All rows are made from the same 10 directions, up to rounding. Whole rows:
[[-0.51 -1.12 -4.74  1.28  1.29 -0.77  0.85  2.87  0.98  1.42 -2.63  0.42
  -1.86 -2.03  1.01  1.09 -1.95 -0.60  0.40]
 [-0.81 -0.32  2.38 -2.08 -2.80  1.61 -2.63  0.47 -0.13 -0.88 -2.24 -1.26
  -0.10  3.04 -1.72 -2.92 -0.59 -1.76 -0.83]
 [ 2.42 -0.73 -4.51  1.92  1.51  0.20  0.10  1.88  0.00 -1.34 -1.19 -0.82
  -0.54  0.09 -1.94 -1.27  0.18 -4.91  2.53]
 [-2.46 -1.46  0.29 -1.15 -0.48  0.86  0.98 -2.12  1.16 -1.00 -1.95 -0.23
  -0.52  1.77  0.06 -3.09 -0.19  0.52 -2.81]
 [ 3.02  1.20  1.73  2.55  1.43  1.75 -1.64  0.80  0.76  0.85  4.93 -0.48
   0.85 -1.45  1.63  5.91  3.08  0.78  1.14]
 [ 1.07  2.82  1.58 -1.28 -0.37 -0.40  3.15 -3.26 -1.16 -1.41  3.57 -0.43
   2.76  2.09 -1.86 -1.08  4.42 -1.31  1.09]
 [ 0.12  3.42 -1.23 -2.14  2.02  1.09  2.84 -1.00 -0.56  0.87  2.38  0.04
   1.32  3.78 -0.43 -0.66  3.61 -1.59  0.28]
 [-1.15  1.18  0.27 -1.22 -0.80  1.04  2.53 -2.98  2.01 -0.02  0.49 -1.24
   1.64  2.18 -2.70 -1.82  3.00 -0.75 -0.52]
 [-2.60  0.88 -0.32 -4.13  1.72 -3.01  1.34 -0.47 -3.91 -3.55  1.83  0.50
  -1.05  2.10  1.05  3.55 -0.54 -2.54  0.38]
 [ 1.76 -0.59  2.31  0.56 -0.25 -2.18 -3.83  1.18  1.79 -0.23  1.89 -1.14
   0.51  0.76  3.78  3.25  2.15  0.95 -0.58]
 [ 1.16 -0.71  0.35  0.76  5.29  1.13 -0.49 -2.83 -3.89 -2.30  2.54  2.53
  -0.58  0.48  0.26 -2.35 -2.60  0.57  0.08]
 [-0.25  1.34  1.37 -0.64 -0.56 -4.04  1.83 -0.74 -0.36 -0.16  3.18  0.27
   1.16 -1.76  2.54  4.81  2.21  2.10  0.43]
 [ 3.28 -0.36  2.86  2.59  2.04  0.45 -2.48 -2.46 -1.43 -0.19  2.58  1.42
   1.38 -1.51 -1.03 -2.33 -1.53  2.47  1.35]
 [-3.41 -0.60 -0.98 -0.64  0.50  5.02  0.51 -0.95  3.64  3.52 -3.36 -0.07
  -1.07  1.71 -1.43 -3.29 -1.37  2.23 -3.39]]

The start of a row, then its end:
[ 1.46 -1.09  0.82  0.90 -1.87  0.12 -2.16 -0.94  1.71  0.08 -2.52 -1.02
  1.22  0.89 -3.21 -5.68 -0.70]
[-0.66  0.65]
[ 3.79  0.82  1.01  2.25 -0.29  0.06 -0.20  0.15 -0.76 -0.90  2.80 -0.33
  1.49 -0.81  0.31  0.57  2.85]
[-0.99  1.71]
[ 0.82 -1.52  2.87  1.95 -4.01  1.42 -0.06  0.03  0.54 -0.83 -0.85 -0.48
  0.20 -1.80  1.44 -1.22  1.26]
[ 1.46 -1.87]
[ 2.06 -1.76  1.92  2.84 -1.08  1.30  0.81 -1.04 -2.85 -3.21  1.00  0.97
 -0.23 -2.72  0.96 -1.41 -0.11]
[ 0.20 -0.39]
[-1.28  1.44 -2.54 -1.76  0.49 -1.52 -0.02  0.79  1.53  3.18 -2.27 -0.13
  0.41  0.81 -2.96 -1.29 -1.86]
[-0.17  1.71]
[ 0.02 -1.66 -0.29  2.50 -3.50 -2.66  0.49  0.58  1.93  1.98 -3.17  0.23
  0.34 -5.41 -1.05 -0.95 -2.48]
[3.11 0.83]
[-2.54 -3.10  0.77 -0.15  2.22 -1.41 -0.97 -2.44  0.89 -1.79 -0.17  0.71
 -1.50 -0.25  2.82  0.75 -2.13]
[ 2.74 -3.02]
[ 0.90 -1.59  3.01  1.89 -3.67  0.30  2.15 -1.33 -1.64 -3.19  0.54  0.24
  0.28 -2.33  2.34 -1.12  1.98]
[ 1.03 -1.94]
[ 4.05 -1.86  0.70  4.41  1.94 -0.46 -3.56 -0.41  1.91  1.36  0.58  0.69
  0.83 -1.97  1.50 -2.43 -0.80]
[3.05 0.32]
[-0.60 -0.73  1.61 -1.45 -0.54 -0.81 -2.26 -1.22 -0.62 -2.22 -0.30 -0.92
  0.18  1.29 -2.88 -0.60 -1.52]
[-1.88  1.06]
[ 0.52  0.01  3.82 -1.60 -1.22 -3.41 -4.21  1.10 -4.09 -2.07  1.25  0.54
 -0.13 -1.31 -0.52  2.99 -3.66]
[-0.12  2.59]
[ 1.23  1.25  2.39 -0.84 -2.32 -2.92  0.36  0.28 -3.22 -0.91  0.98  0.86
  1.12 -0.91  0.88 -0.43  0.09]
[0.64 1.19]
[-1.03 -0.91 -3.07 -1.83  0.78 -3.87 -3.19  2.39  2.42  0.05 -2.52 -1.84
 -0.82  1.91 -0.97  1.70 -1.54]
[-3.11  1.65]
[ 3.88  0.36  0.54  2.69 -2.82 -1.58  0.87  1.94 -0.13  0.79  0.00  0.36
  1.33 -1.60  3.90 -2.20  3.16]
[ 1.35 -0.26]
[-2.50 -0.34  2.91 -1.24 -3.10 -1.07  2.96 -3.14 -2.67 -2.42 -0.02  0.76
  0.39 -2.60 -2.34 -0.37 -1.67]
[ 1.35 -0.10]
[ 1.66 -1.68 -1.41  2.52  1.69 -0.09  0.11 -1.21  3.15 -2.15  1.94 -1.76
  0.35  0.41  1.27  1.87  3.89]
[-1.82 -0.46]
[-3.36 -0.35  0.17 -2.14 -0.99  3.57  0.32  0.04 -0.47 -1.64 -1.01 -1.20
 -1.65  1.10 -3.10  2.26 -1.11]
[-2.93 -0.52]
[ 3.65  2.74 -0.11  1.59  0.33  1.75 -2.00  1.71  0.48  4.79  0.16  0.50
  1.90 -0.32 -2.88 -2.74 -0.43]
[0.95 3.05]
[ 2.87 -2.84 -1.21  2.77  0.57  1.53 -1.28 -0.03 -1.19 -3.80 -1.38 -0.34
 -0.75  0.36 -0.75 -4.55 -0.50]
[-3.64  0.33]
[ 1.35  2.76 -0.37 -2.16  2.61  2.40 -3.09  2.32 -1.16  1.46  1.39 -0.35
  0.04  4.67 -0.82  0.36  0.53]
[-2.91  1.47]
[-3.01  1.80 -0.75 -2.93  0.34  0.94  2.87  1.19 -0.56  2.11 -0.42  1.16
 -1.10  2.24  4.29  0.80  1.23]
[ 1.92 -3.38]
[ 0.12 -1.04  0.84  2.07 -2.55 -1.90 -0.76  0.84  2.34  1.93 -0.96 -0.31
  0.34 -4.40  0.10  2.38 -1.04]
[3.02 0.57]
[-1.19  0.87  0.96 -1.24 -1.89  0.02  2.45 -1.54  1.47  0.27  0.06 -0.67
  1.09  1.64  0.81 -1.24  3.20]
[ 0.81 -1.96]
[ 0.94  0.98 -2.57 -0.47  2.08 -0.73  0.88  1.21  0.82 -0.12  1.20 -0.58
  0.01  2.76  2.79  1.07  3.44]
[-2.07 -0.40]
[-0.21  1.87  2.62  0.82  0.09  3.99  2.47 -0.79 -1.87  1.03  3.81  1.34
  0.10 -2.20  1.24  3.88  1.51]
[ 2.82 -0.97]
[ 0.24  1.73  2.46 -0.21  0.99  0.33 -1.33 -3.54  3.00  2.55  2.50 -0.75
  2.71  0.66 -3.98  0.08  0.90]
[2.39 1.37]
[-1.46  0.93 -1.90 -1.45 -3.23 -0.74  1.23  3.24  0.17  1.73 -3.25 -0.57
 -0.61 -0.63 -0.89  0.44 -0.70]
[-1.32  0.72]
[-1.80  0.43  1.96  0.48  1.81  4.64 -0.32 -2.48  1.49  2.49  1.61  0.57
 -0.04 -0.98 -2.35  1.63 -1.40]
[ 3.39 -0.98]
[-0.26  0.02 -0.70  1.97  0.81  6.65  3.43  0.30 -2.15 -0.45  1.02  1.23
 -1.72 -1.62  0.75  0.91  0.64]
[-0.24 -1.76]
[ 1.34  0.06 -1.67  1.49  1.92 -0.57  1.89  0.57 -3.10 -0.52  0.85  2.10
 -0.67 -2.26  1.68 -0.15 -1.22]
[0.46 0.76]
[ 3.13 -1.25 -0.26  2.06  3.45  0.79 -5.67  2.72 -2.63 -0.31  0.43  1.19
 -1.52 -1.04 -0.01  0.63 -4.56]
[-0.98  2.47]
[-0.64  0.59  1.37 -0.42  1.43  1.06 -2.22 -0.87  1.10  2.67  0.32  0.50
  0.36  0.17 -1.51 -0.05 -2.10]
[2.64 0.15]
[-0.14  0.32 -0.73  1.32 -1.50 -1.45  3.02  0.18  1.29  1.58  0.07  0.37
  0.52 -2.89  1.90  1.43  1.59]
[ 2.47 -0.56]
[-2.88 -0.32  2.52 -1.41 -4.62  1.15  5.21 -2.39 -2.95 -3.46 -0.55  0.33
 -0.20 -1.34 -0.44 -1.05  0.98]
[-0.05 -2.18]
[-0.02 -3.15 -2.96  2.32  3.50  0.87  1.29 -2.41 -0.46 -3.97  0.03  0.23
 -1.46 -1.20 -1.48 -0.85 -1.49]
[-2.48  0.17]
[-1.11 -1.76  3.25 -1.57  0.87 -0.84 -2.40 -2.31 -2.19 -3.24  0.54  0.68
 -0.64  1.70  1.14 -1.39 -2.13]
[ 0.75 -1.67]
[ 2.57  3.00  1.99 -2.84 -3.39 -4.98 -1.03  2.78 -2.19 -1.11  1.61 -1.14
  2.04  3.12  2.72  0.88  4.22]
[-2.63  1.74]
[ 2.81  1.24 -1.27 -0.85  2.61 -2.95 -2.82  0.26 -0.55  0.25  0.39 -0.06
  1.42  3.16 -1.41 -3.29 -0.33]
[-2.17  2.84]
[-1.11  0.94 -3.34  0.48  2.52  4.87 -0.07  0.28  4.93  4.80 -1.53 -0.99
 -0.17  1.79 -3.19 -0.85  0.28]
[ 0.00 -0.36]
[ 1.85  1.83  1.64 -0.25 -3.08  2.11  0.23  3.48 -3.31  0.38 -0.03  0.57
 -0.14  0.36  2.28 -0.59  1.44]
[-0.81 -0.24]
[-1.31 -1.82 -1.99 -1.57  2.08 -3.34 -1.13 -2.06  0.16 -2.41 -2.01 -0.33
 -0.31  1.88 -2.69 -3.15 -2.86]
[-2.23  0.99]
